The same things were measured in two ways. Each way mixes the same 12 hidden numbers, adds some noise and spreads widely along 6 directions of its own, which tell nothing about the thing.
Some things both ways: the first way, then the second way.
[-11  11 -23 -37 -37 -22 -41   4 -29  14  11  22 -25  20 -26  15  -1  57
 -51  24  46]
[-14 -11 -42  -6  15 -15  -6   2 -17  39  -4 -18  24  33 -14  -6  28   5
  31  14 -55  16 -10  19  -9]

[ 29  -3  35 -21  48   2 -31   1   1  15  -4  -6 -51  -3 -15 -24   9  19
 -31   1  18]
[ 16  22  -8  -3 -18  18  15  -6  25  23  26  35  -1   9 -38 -18  -3  12
 -28  42   9   7  13   6  -5]

[  7   6 -19 -10  13  -7 -14  25 -25   5 -14  22 -10  15   9   4 -22  33
 -17   2 -12]
[-21  18  34 -20  25  24  42  -2 -30  30   0  10  42  -1 -16 -26   0  22
  -1 -20  -2  17   0  26 -44]

[  2  20 -39 -12  14   7  51 -30  11 -11  -5  25  -8  29 -30  27 -33   8
 -19 -23 -59]
[-41  -1  24   9   6  24 -10 -13 -21  53  37  16 -21  -1 -20  35  28  41
   9 -20 -20  -1  13 -16  15]

[ -3   8 -21 -47  16  -4 -48 -22 -15   5  31 -13 -47 -10 -45 -14   2  18
   6  24  51]
[ 16   0  15   6  -4  14   7   9  22 -13   9  29  -3   7 -24 -32  -1  10
 -42   7  34   3  22   9 -12]

[ 48   7   5  26  43  36  -9  39  -9   2  -1 -19 -23 -20 -32  20 -28  26
 -85  17 -31]
[ 24  36  41  -6  -8  24  -5   1  15  19  39  43 -38 -10 -10 -32  -9  -1
 -57  10  51 -24   3  -9   2]

[  6 -40  -6  15 -16  21 -17 -15   4  -5  41 -56   6 -21  27  15 -14 -25
  41 -23  27]
[-21  -1  20  56  -6  14 -14 -16   8  52  20  33 -23   8  31  28   3 -23
  27   4  -1 -21  25   4   7]

[ -5 -12  -8  -7 -49   0 -53   2 -42  25  32  10  -5  33  12  22  -9  33
 -37   8  50]
[-64  12  37  23 -22  26 -34  33   6  23 -19   2 -28 -11  22  -6  34 -31
  21 -35  10  11  30   0 -15]

[  6  11 -38  30 -23  50 -14   8 -12  36  14  24  48  11  54  56  -1   2
  -6 -23   6]
[-11 -20  -5 -20  25 -25   2  -2  32  -9 -44 -11 -21  -3 -15 -22   7  -8
  14 -15 -20 -16 -21  22 -31]

[  33    6    5   34    8    5  -45   40  -48  -23   -4  -25  -18   -5
  -32   15  -17   42 -101   27  -21]
[ 29  16 -18  28 -15   6 -13  19   3 -22   4  28 -18 -22 -13 -22  -2   0
 -37  26  37 -12   2 -38 -25]

[-16 -30  -6 -10 -29   9 -87  34 -35  11  14 -38 -34 -38 -19 -11 -17  17
 -28   6  51]
[ 51   4 -45  19 -23 -43  -9  -3  43 -27  -5  14 -30  10  -8 -10 -16 -20
   7  46  -7 -24  13 -12  -9]

[ 10 -20   3 -30 -49 -41 -31  16 -12 -20 -34 -12  -9  33  16  20 -18  21
  14  31  45]
[-26  29  11  15 -38   9 -21 -28  -6  19  42  47 -14 -14  -5   0  11   5
 -14  43  -2  38  16 -10 -12]

[-11  -8 -20  25 -65  -3  27  12   1 -54  -7 -27 -12  -1  22  12 -38 -21
   1   0  20]
[ 28  -6  -7  32   2 -34  11 -37  31  16  22  35 -45 -14  41   1 -34 -15
  -3  46  42   2  14 -23   1]

[ 40  12  27  32  24  38  35  12  29  16   7  17  -8  -1  26  41  -7   9
 -61 -21 -29]
[  1   5  24  -3  15   9   5  -6  11  19 -20   1   2   0  -4 -17  -6   1
  -4  -2   4  -5 -23  31 -25]

[ 34  18 -18 -11  30 -32  -2  18  -1  24 -17 -25 -32 -24 -10   6 -23  -2
  14  67  74]
[ -9  10   9   5 -20  11 -40  24   5   9 -10  26 -46  17   0   1  36  -1
  20 -18 -29 -23  21  -4   8]

[ 15 -30 -13 -12 -19 -57 -53  56 -71  -7 -48 -15 -22  -5 -27  16 -25  40
 -30  39  26]
[  0   3  25  -6  11  -4  50 -26 -27  -5 -43  -1  39  23  -5   8 -31  14
  66  -6 -37  10  24  35 -22]

[-23  13 -13 -30  38  16 -88  11 -10  -9  24 -19 -46 -58 -58 -19 -10 -13
 -11  27  29]
[ 53 -18 -34  21 -19 -31  -3  14  11 -51   7  38  -5  21 -23  -8  12  31
   6  16 -22  -9  40 -23  -4]

[ 17  -2  13  12  27 -10  28  -3  30  10 -19  -5  16  -7  -4 -10  13  -2
 -55   7  19]
[-47   9   8 -17  27  -7  -1   8   1  34 -47 -31 -33   9  10  -7  18 -17
  29 -18 -15   6   1  15 -19]

[  0  44  29  10  24  16   6  12  47  35 -17  -9   4 -44  22   6   5 -30
   3  10  -5]
[ 39  12  37  14 -39   6 -13  -5  23 -36  25  41  -5 -33 -23 -23 -24  -1
 -15  22  40 -15  12 -19 -14]

[-40   3 -12 -26 -19  -3  26 -26  42  13  26  19 -10  -4   8  26 -29 -19
   3 -23   9]
[ -6  11 -17 -11   2 -12 -16  -7  25   7 -21   9 -40  -1  19 -22   3 -28
   5  18  -2  -2  -3  12 -38]

[ 28 -11   8  11  42  35 -18  -1 -26 -12  23 -19 -27   0 -16 -14   0  -1
 -49   4  17]
[  7  -4  45  47 -13  33   6  15  -7 -16  -1  19  12 -19 -10  33  -3  61
  -2 -43  24  -1  27 -21 -25]

[ 28  34 -11  26  45 -27  62   6  19   2 -39   9 -28   0   7   8 -43 -23
   2  10 -21]
[ 28  -3  28  -5  -2  15  31  -8  32 -31 -28  35  -4 -17 -21  -5 -26  26
  14  -7  18 -22  19   5 -42]

[ -8 -13  24 -17   8  12 -58  29 -42 -23  -4  10 -29   4 -26  13 -12  14
 -70   4 -15]
[ 19  20 -15 -21  -7   1  34 -14 -13 -10  -7  21  16  -5  -8 -30 -27  19
 -11  23  11  33   5  -3 -33]

[ 35  16 -21  13 -21 -41 -27  35 -67  -2 -56 -42  -8   9 -44  -5  -9  44
 -54  71  25]
[ 16  21   5  15 -35  12 -17   3   6  -2  36  23 -37 -10 -33 -10 -10  -2
 -33  27  40 -10  21 -44  36]

[-23  -8 -15 -38  -4  24 -30 -16 -13  19  36  21 -46   8  -1  13 -20   8
  -4 -32  24]
[ 12  -2 -22  -2  -6 -12   0 -18  59  26   7  38 -61   2  -1  -1  -2 -15
  11  30  -4 -31  13  -3  -2]

[  6  18 -37  17   2 -15  -5  -8 -24  23 -17   0 -14   6  -3 -15  -7 -16
 -21  28  81]
[-17 -16 -29 -19   9   4 -10  31   4  12 -45 -31 -13  -2 -22  13  33  32
  54 -23 -34  -1   4 -18 -29]

[ 10 -21 -13  38 -28  15 -13   5 -12  41   4   1  49  16  49  28  -6   0
 -18 -19  26]
[ 22  10  12  10 -17  18  13 -14  13  -5  16   8  41  -4 -38   0 -20  28
  -6  24   6  12   6  19 -42]

[-45   9 -36   2 -61 -15  15   9  -8  26  -3  26   9  -2  51  14 -22  -7
  24 -15  35]
[ 13  28 -22 -19  -1 -22  -3   5  33   5  -6  10 -52  -9   1 -49  -8 -38
 -32  43  37   0  -1 -13 -16]

[-20  13 -24 -60  -3   1 -14 -20 -33  31   7  14 -61  20   2 -29  -1  38
  33 -26  16]
[-10  -9  -3  -4  21   4  36 -16  23  47  -1  -2   3   3 -26   4 -11  -1
  21  -8 -13 -26 -10  13  -2]

[-32  24  -4 -10  -2  40  46 -32  19  40   8  45  34  29  40  42  -5 -30
 -12 -41 -31]
[ 32 -10 -19   7 -37  -6  -9 -25  30 -35   3  17 -16 -24 -33  31 -23  36
  15   7 -17 -16  -6 -24 -23]

Other things, the second way, with their names:
j8: [ 41   6  -4 -11  -1 -14  35 -25  14  13  19  16   0  20 -12 -12 -36  -5
  30  40   4 -12  34   4   8]
j424: [ 35  26 -20 -23  -4 -29  10  11   5 -27 -23 -27  -2 -12 -13 -39 -27   0
 -19  19  23  14 -15 -13 -40]
j587: [ 44  18   1 -28 -18 -24   4 -30  11 -18  44  19  -9 -12 -22 -28 -33  17
 -42  11   7  -4 -20  -4 -15]
j697: [ 21 -19 -24  16 -12 -22 -18  22  28 -60 -48  13 -51 -29   0   0   6  33
   0   1  22   6  16 -50 -30]
j754: [-27  31  -4  19 -22   4 -12  13 -18  23  17  -8   1   0 -12   7  17  13
 -16  -9 -12  20   2 -11 -18]
j963: [  0   6  33   0   4   6  -5  44  -8 -19 -33 -59  42  -6 -29 -27  -2   4
  -8 -53  14   1 -21  18 -34]
j296: [ 22  -5  10  38 -14  -4   0  -9  41 -12  -6  37 -24  -1  -8  18  -7   5
  20  18   0 -29  28  -1 -15]
j100: [ 40 -12 -47   3 -15 -14   4  -4  45 -32 -36  -6 -26  -6 -13  -2 -36 -13
   7   4   3 -33 -12  -9 -19]
j425: [ 25 -13 -57  -4   6 -23  10   6  21   2 -20 -34  16  35 -39  -4  -5  -2
  22  21 -36 -13  -4  20 -10]
j726: [  8   3  32  48 -39  28 -11  -1 -28 -13   3  31  40  -7  -5  16  -9  14
  22 -14 -12   1   6   0  -6]
j199: [  0  21  27  54 -47  28 -23   1  20 -24   3  55 -56 -33  12  14 -16  -6
 -25   6  53 -11  33 -43  -3]
j649: [-18  23  26  23 -21  38 -21   3 -28  49  36  21  -7  14   9   6  10  -6
   5  -7   3   1  24  -4  19]
j954: [ 42   8 -12  -1  -2 -11  22   4  18 -46 -50 -11  26   0 -28 -21 -30   8
   4  17   1  -2 -10  22 -53]
j446: [ 24  -9  38  -2   2  -8  18 -29  42  -5  -3  14   4  -7   6 -20 -41 -23
  20  -1  18 -21   1  39 -28]
j938: [ 16  17  -9  -6  -5   5 -20  10  16 -15 -39   6 -47 -20 -10 -13  -4  -1
 -10  16  18 -19 -18 -21 -25]
j38: [ 13  24  -3   0 -33   6 -16 -13  10   2  29  38 -41  -3 -20  -3  -3  10
 -23  27   7  -6  14 -22   9]
j593: [  9 -10  38  39 -35 -19  -8  -8  39 -40  16  37  -5 -34  24 -30 -27 -31
 -24 -16  45   5   9  -1 -19]
j520: [ -2 -21 -34 -15  32 -39  35 -17  -2   1 -37 -45  35  26 -24  -7 -17  -2
  37  -4 -50   2 -20  38 -26]
j251: [ 36  26 -50 -11 -16   2  25   1  15  11  16  28 -10  23 -26 -44 -22 -14
 -52  42  18  -1   1  -2   9]
j784: [  0  29 -31  18 -32   9 -21   4   5   7  17  35 -46 -11   1 -16   1 -18
 -35  34  24   1  10 -38   1]
j30: [ 11  20 -23 -18 -13   4  23 -10   5  26  43   7   4 -10 -27 -36 -23   8
 -56  27  38  30 -10 -18   2]
j349: [  6   8  55  20 -11  28 -19  13  21  26  35  22 -22 -16 -29   0  13  15
 -17  -4  35 -25  14 -14  17]
j700: [-47 -23  -6  16  17   9   2   5   2  49 -12   8  -8  10  -5  19  35   2
  47 -21 -39  -9  15   4  -1]
j194: [ 35  23 -11 -36 -15 -13  22   0  -8 -20  11 -23  21  -5 -41 -27 -30  31
 -20   5   9  19  -7 -13 -18]
j455: [-16  -6  36 -16 -12 -11   1 -36  21   7   1   7  -3 -10  -5  -6 -18 -12
  23 -20 -22  -3 -18  32  -6]
j204: [  1 -21 -11  25  19 -35 -15  16  20 -11 -10  35 -68   7   2   3  42  16
  10   4  -8 -23  41 -36   2]
j59: [ 17 -12 -13  20  -4 -19  -1  -8  27 -34 -34   1 -11  -5  -5   3 -19  -5
   7 -11 -13 -25 -15   9 -33]
j378: [ 30   2  29  42 -17 -21  -8  -6  33 -67 -15  10  -7 -25 -17   5 -26  12
 -23  -7  23 -18   3  -3 -43]
j86: [-17  20  26   8   5   4  -6  11 -26   0 -39 -24  13  -1  -9   6   8  14
  24 -16 -19   7  -7  13 -37]
j423: [  1 -17 -12  16  -9 -18 -13  -2  18  -5  -3  22 -38 -10 -14  22  21  36
  26  12 -17   0  21 -35  -3]
j610: [ 12  14 -11  14  -1  14  -3  28   4  -1  -7  38  -9  -5 -21 -23  28  20
 -20  27  16   2  18 -21 -32]
j874: [ 14  20  36 -11   9   7  53  -4   9 -15 -23  11  15 -41   8 -39 -44   8
 -14   5  68  25   8  -3 -64]
j77: [-18  18  -7 -36   7 -28   0   4 -10  -7 -21 -13  -8   7  -6 -49   7 -16
 -14  -3 -14  25 -17  16 -23]
j660: [-45  10  11  34  -2  25 -25  24  -3  47  -3   9 -29 -20  17   3  32 -15
  13   2  25   6  19 -26 -14]
j923: [ 11   4  19 -17  12  19  23   2  25   7 -12  32 -15 -10   5 -40 -17 -16
  -6  -7  34 -20   4  12 -31]
j990: [ 17 -18 -32   1  14 -21  27  -4   3  -7 -20   0  17  19 -21  -7  -6  24
  11   9 -22   9   2   6 -13]
j996: [ 16   6  20  15  -3   9  12 -17  13   2 -11  11  13   0   4   2 -28 -12
  32   2  -2 -22   6  26 -39]

Some of these things the first way, each followed by its name:
[  6  -3  11   6   1  30 -19  17 -35  18  22  29 -24  -1  -1  58  -1  22
 -79 -23  -7]
j938
[ -9 -12  10   6   1  12 -25  -1 -13  -6  11 -31  10 -13  18   9  -3 -24
   8  -5   5]
j784
[-21  22  20 -38  37 -16  46 -36  50  23  14  -8 -16 -24 -24  -6   0 -22
   0  12   2]
j649
[ 11  11 -14   7 -10 -25  34   5   0   2  -2  29 -43  18  -4  27 -47  28
 -33 -14 -23]
j296
[ 39  29  54  35  39  13  27  19  37   5 -13 -27 -10 -32  31  30 -10 -32
   3   8 -44]
j726
[ 29   5  -7  10   2 -10 -14   6 -42   5 -21 -60  -9   9 -31 -13  -8  13
 -51  55  43]
j100
[-10 -28  32   4  13  41 -19 -18 -16  18  42 -12  44  -6  59  31  37 -40
  15 -24  23]
j199
[ -5   8 -45   7 -26  37 -16  -2 -11  40  28   3 -50 -26  18  14 -33  -5
  50 -41  20]
j349
[ -5  35  23 -28  29 -16  18  13  51  29 -42  -4  48 -21  34 -23  42 -14
   5  52  53]
j77
[-51  12   6 -37  -3  49 -12 -29   5   5  21   8 -29   0   2 -30  -2 -22
  15 -48 -24]
j30
[-12  -1 -29  19 -18  10 -40  23 -43   3  33  47 -45  -5  31  40 -36  14
  -3 -39   0]
j610
[ 17  -9   6 -24   0 -36 -22  15 -21  29  -9 -29   4   8 -13  -1   8  45
 -58  53  64]
j996
[-43 -25  -6 -26 -23  25  -8 -10  -4  38  25  15  25  10  56 -17   7  -1
  22 -43  26]
j754
[  6   2   8 -30  -1 -51 -16  22 -19  14 -24  -8 -69 -12 -23 -23 -11  37
 -22  28  49]
j954
[-24 -19  14   3  -6  28   2  11   8  35  25  47   4 -17  23  44  -4  11
 -49 -65 -35]
j86
[ 11   5 -18 -13 -34  -2 -25  18 -19  32   0 -14  12  15  -1  22  -6  39
 -46  41  53]
j446
[ 53   6   4  33  15   7 -33  32 -25 -31 -34 -12 -17   9 -21   9  -7  16
 -84  37  21]
j423
[ 15  43 -39  28  -6   0  74  32  36  15 -70 -28  64   0  36   4 -40 -29
  14  52  -2]
j587
